The rows are grouped in 4 ways, from coarse to fine. Each group lies inside one group of the grouping before and may be the whole of it. The rows also spread widely along 15 directions, which tell nothing about the answers.
In the rows, 128 means zero.
Some rows, each with its group in each grouping after it:
[106 111 126 120 121  87 157 150 119 105 128 125 129 144  77 136 113 107
 139 148 123  96  95] | dakot K_728 K_372 Mur
[ 93 105 118 186 124 183  56 104  96  58 136 131 134  77 121  97 144 143
  81 148 120 142  85] | suni K_346 K_974 fudab
[156 106 124 130 145 155  87 115 113 104 126 162 126 143 197 157 150 123
 107 127 132  48  97] | dakot K_935 K_185 rigam
[131 120  96 156 135 127 128 160 129 134 134 113 104  95  59 123  97  93
 142  72 192 148 147] | dakot K_785 K_994 zota
[137  92 140 144 143 146 116 122 105 141 138 164 140 118 110 166 149 140
 134 144  99 138 152] | dakot K_728 K_982 Vika
[142  73 189 123 106 147 168 138 133  98 124 191 114 160 119 142 161 131
 158 121 114  90 119] | dakot K_728 K_372 rosif
[111 146 119 133 111 129  97 134 150 159 108  82 149 144  97 123 138 110
 144 106  88 102 152] | suni K_58 K_499 paro
[137 140 118 164 152 129 118 140  96 142 118  81 125 130 145 128 162 129
 143 123 113 113 122] | suni K_346 K_974 lel
[137 133 122  98 166  79 123 131 154 126 137 152 143 128 106 112 111 123
 176 122 190 116 152] | dakot K_728 K_982 soluv
[178 128  90 156 113 186  80 119 171 145 109 109 122 110 106 187 122  82
  92 110  69 127 161] | dakot K_973 K_711 Kerag
[171 184 121  85 146 129 112 114 133 104 108 134 176 150 167 118 116 115
 147 163 110 145 152] | dakot K_973 K_267 lasol
[135 133 110 144 167 130 110 123 151 201 109 113  93 142 145 172 140 127
  96 133  79  92 144] | dakot K_973 K_332 fevik
[105 126 144  94 137 103 141 129 123 177 131 134 136 135 126 125 126 146
 137 136 121 136 142] | dakot K_935 K_185 vum
[105  98 131 104  54 159 138 110 121 107 159 178 187 106 101 137  85 117
 103  95 155 112 123] | dakot K_785 K_895 robip
[134 155 121 149 139 122 160 123 146 132 124 166 157 136 112 159  83 110
 156 157  99 152 175] | suni K_261 K_697 Muniv
[194 170 110  90 110 105 243 141 120 113 122 116 178 149 150 103  72  85
 118 157 134 152 117] | suni K_58 K_499 rom
[144  71 135 120 125  96 117  93 195 176 140 141 165 107  62 136 139 141
 132 131 109 106 160] | dakot K_973 K_332 zanu
[169 106 137 131 200 135  93 121 118 133 142 120  98 126 144 147 157  68
 188 105 124 118 120] | suni K_346 K_835 Rasub
[129 148 101 115 160 136 112 137 128 165 121 122 116 146 107 149 101  88
 142 115 105 127 160] | dakot K_973 K_711 Mozi
[151 170 154 181 130  94 167 119 195  58 115 104 137  86 171 109 112 120
 153 147 148 152  81] | suni K_261 K_626 beve
[104 151 132  71 119 122 113 135 147 156 116 108 101 134 119  83 121 126
  92 128 143 152 134] | suni K_58 K_499 rom
[142 142 140 110 118 120 139 144 188 140  99  96  87 149 111 126 129  89
 126 120  98 119 124] | suni K_58 K_499 paro
[ 99 135 125  94 118 154  95 153 110 112 115 160  92 147 123 103 126 143
  91 115 173 110 134] | dakot K_728 K_372 rosif
[ 65 126 141 149 105 151 104 166 120 177 112 113  72 149  78 190 142 116
 133  92  76 114 148] | dakot K_728 K_372 rosif
[124 123 124 122 134  93 106 115 169 146 122 117 140 111 130 116 139 149
 117 123 154  91 122] | dakot K_728 K_372 Mur
[146  79 151 131 122  87 134 130 158 140 136 130 115  96 108 114 172 159
 123 127 191 112 125] | suni K_261 K_697 Muniv
[104 144 163 100 105 154 149 121 120 169 133 147 166 138 137  94 120 132
 160  92 122 158 169] | suni K_58 K_499 paro
[ 83  89 147 119 144 111 110 155 136  96 131 185  84 141  54 117 126 139
 145 133 170 111 134] | dakot K_728 K_982 Vika
[144 125  89 138 110 132  87 147 147  79 129 150 154 146  59 177  95  75
 161 103 150  73 154] | dakot K_973 K_267 lasol
[ 94 118 119 158  67 170 124 134 104 136 134 113 130 109 124 171 122 129
  60 112 100 110  98] | dakot K_973 K_332 zanu
[117 110 148 127  84 136 105  95 169 137 152 135 152  89 138 152 126 128
 120  93 139 115 114] | suni K_346 K_974 lel
[ 84 131 140 129  80 162  51 152 109 115 130 121  84 102 163 172 157 152
  71 104 168 110  99] | dakot K_935 K_185 vum
[140 183 136 112 115 140 139 128 106 125 125 137 177 128 194 140 115 138
 140 126 145 141 146] | dakot K_785 K_895 robip
[134 132 120 128 133 116 117 144 116 173 135 113 126 115 116 155 140 136
 122 126 146 140 157] | suni K_346 K_835 Rasub
[150 162 146 130 120 157 106 133 123 121 127  92 124 104 172 142 145  96
 146 101 127 164 127] | suni K_261 K_626 beve
[ 36 129 149 165 114 165 141 147  57 109 124 141  98 138 112 127 110 128
 114 139  74 147  88] | dakot K_785 K_994 zota
[121 156 135 109 120 134 133 144 120 147 116 126 129 143 140 143 126 125
 136 115 121 130 145] | dakot K_728 K_372 rosif
[163 156 125  99 144 129 114 106 145 144 136 133 171 123 146 138 108  95
 153 132 119 155 164] | suni K_58 K_499 rom
[131 132 110 180 144 110 103 130 147  95 110 118 142 106  89 127 132 150
 121 180 118 138 136] | dakot K_973 K_711 Kerag

New rows. What belongs after each?
[123 103 162 128 113 132 136 123 140 115 122 156 122 141 147 145 155 145
 121 141 100  88 103] | dakot K_728 K_982 soluv
[113 121  93 125 164  71 166 160  80 137 158 121 123 134  67 149  83  85
 163 133 170 124 119] | suni K_346 K_974 lel
[123 106 119 146 126 172 138 140 135  54 118 205 111 158  67 109  83  83
 137 131 129 110 142] | suni K_261 K_697 Muniv
[125 108 141 121 141 136 118 150  79 131 137 159 108 133 134 159 153 144
 123 137 146 123 133] | dakot K_728 K_982 Vika
[120 123 124 124 201 130  90  99 124 193 134 122 103 106 159  84 147 149
 124 114 144 144 143] | suni K_346 K_974 lel
[ 67  68 145 137 140 107 147 120 128 174 167 143 123  91  54  94 112 133
 152  79 174 135 124] | dakot K_973 K_332 zanu
[128  92 130 124 119 128  73 122 109  91 140 108 152 112  95 114 161 109
 139 128 133 105 109] | suni K_261 K_626 beve
[150 114 144 104 109 154 136 128 123 151 146 148 112 103 151 158 128 118
 104  97 163 154 128] | dakot K_973 K_267 lasol
[148 108 142 120 131 135 138 110 114  86 139 134 155  97 147  59 141 138
 127 120 180 140  91] | dakot K_973 K_267 lasol
[136 142 134 119  89 144 183 154  94 116 132 165 141 140 153 172  96 128
 105 143 131 138 126] | dakot K_935 K_185 vum
[133 180 138 143 101 147  85 147 113 116  96  86 161 132 151 152 173 155
 138 145  80 144 155] | dakot K_728 K_982 Vika
[ 73  95 130 178 102 101 123 138  99  87 166 154 158  85  99 136 117 164
 132 112 220  92  94] | dakot K_973 K_711 Mozi
[132  95 136 117 114 129  95 134 131 109 131 141 126 124  96 137 150 131
 121 132 143 104 126] | dakot K_973 K_711 Mozi
[119 111 136 164 139 159 154 112 147 163 128 156 106 111 131 129 110 128
  94 128  98 149 134] | suni K_58 K_499 paro
[123 112 128 104  74  97 156 151 130 123 147 125 131 127 125 183 117 109
 112 103 167  71  85] | dakot K_728 K_982 soluv
[133  82 152 142 146 108 147 125 126 141 132 132 114 123  93 161 152 118
 144 155  78 129 112] | dakot K_728 K_372 rosif
[147 140 140  95 112 130 115 122  98 108 141 134 188 108 160 106 145 149
 141 121 171 141 132] | dakot K_728 K_982 Vika
[123 153 179 103 156 142  92 111 203 111 118 172  96 127 137 110 121 115
 177 121 130 169 160] | suni K_346 K_835 Rasub
[147 149 128 118 118 126 135 134 129 127 127 131 152 136 160 165 121 110
 144 113 133 100 128] | dakot K_728 K_372 Mur
[156 159 149 146 160 149  87 125 192  62 111 160  98 129 138 145 118  76
 192 124 130 143 148] | suni K_261 K_697 Muniv
[185 122 123 130 143 173 150 149  79  91 127 127 138 107 127  77 141 111
 144 104 167 178 137] | dakot K_728 K_982 Vika
[136 128 138 152 147 119 148 140  91 108 129 133 137 104 129 128 140 147
 132 168 135 170 122] | dakot K_728 K_372 Mur
[ 98 124 147 105 136 169 140 103 116 157 147 161 118 124 139 129  97  96
 128 112  90 164 125] | suni K_346 K_974 fudab
[167 157 192  85 132 122 115 132 111 102 118 106 146 132 213 117 202 149
 180 136 133 143 113] | dakot K_728 K_982 Vika
[149 122 141 100 103 136 111 135 127 135 125 111 127 111 119 124 156 129
 106 136 130 157 143] | suni K_261 K_626 beve
[125 141 131 121 122 116 127 134 149 109 126 154 129 127 114 129 110 122
 136 139 156 133 147] | suni K_261 K_697 Muniv
[113 123 103  77 114 153 113 126 120 166 133 120  92 148 130 156 101  63
  80 103 100  94 109] | suni K_261 K_697 Muniv
[184 111 123 112 152 145 161 107  91  68 136 152 174 135 162  64 124 105
 132 149 141 116  93] | suni K_346 K_835 Rasub
[127  93 152 118 134 127 128 100 165 118 117 167 134 144 118 101 138 142
 121 146 101  94 116] | dakot K_973 K_267 lasol
[114 158 143  78  85 132 137 150  93  88 105 129 164 172 126 100 136 137
 130 154 108 117 125] | dakot K_728 K_372 rosif
[151 124 120 126 132 145 144 109 142 176 113 144 158 128 138 119 131 156
  98 134  91 127 164] | dakot K_728 K_982 Vika
[177 111 123  83 126 129 144 112 164 135 126 171 163 153  97 135 109 108
 129 147 104 114 168] | dakot K_973 K_332 zanu
[121  99 185 176 111 159 127 111 138 135  87  87 139 163 157  93 219 152
 144 128  16  63  99] | suni K_58 K_499 rom
[118 138 150 128 133 129 120 141 114 127 108 110 113 133 151 108 166 152
 125 135 127 120 118] | dakot K_785 K_895 robip
[144 129 129 120 121 132 106 106 160 119 117 101 152 117 131  86 144 123
 118 128 112 118 116] | suni K_346 K_835 Rasub
[116 125 156  85  86 113 158 125 116 152 146 127 179 110 105 107 128 151
 134 126 145 168 144] | dakot K_973 K_332 zanu
[199 108 103 136 134 139 107 152 119 149 111  78  92  93 137 139 188 143
  62 130 151 133 125] | dakot K_728 K_982 Vika
[122 132 136 199 120 112 128 138 129 111 131  96 152  78 121 149 148 153
 148 124 141 144 116] | dakot K_728 K_982 Vika
[152 111 130  52 116 130 187 119  97 170 132 166 154 170 150 130 111 127
  88 156  96 107 130] | dakot K_973 K_711 Mozi
[184  96 127 126 133 172 147 117 127 187 148 141 124  68 124 105 136 120
 113  79 178 201 180] | suni K_261 K_697 Muniv
[152  94 100  89 126 133 134 130  96 115 127 112 137 146  92 119 131  86
  99 148  87  99  95] | dakot K_728 K_982 soluv
[ 83 170 128 136 111 129 113 132 117 138 131 113 157 144 148 152 109 113
 153 103 114  97 126] | suni K_346 K_835 Rasub
[153 144 100 135 150 149 126 111 128 171 119 155 183 144 110 126 104 126
 131 146  90 143 208] | suni K_58 K_499 rom
[124 106 122 132  78 171 107 136  99 133 135 130 135 120 124 171 137 122
  86 108 118 106 122] | dakot K_973 K_711 Kerag
[144 157 161  63  61 142 130 135 137 167 110  91 131 111 192 107 175 174
  71 103 155 149 127] | dakot K_728 K_372 rosif
[121 149 131 126 163 146 123 119 162 198  97 104  89 146 129 136 120  96
 135 111  40 142 150] | dakot K_785 K_994 zota
[136 165 156  79 111 167 147 136 102 153 106 122 116 153 170 126 140 126
 107 142  75 177 137] | dakot K_973 K_267 lasol
[137  82 170 103 125 130 140 131  79 125 140 133 116 139 126 171 170 114
 130 174  69 139  93] | dakot K_973 K_711 Kerag
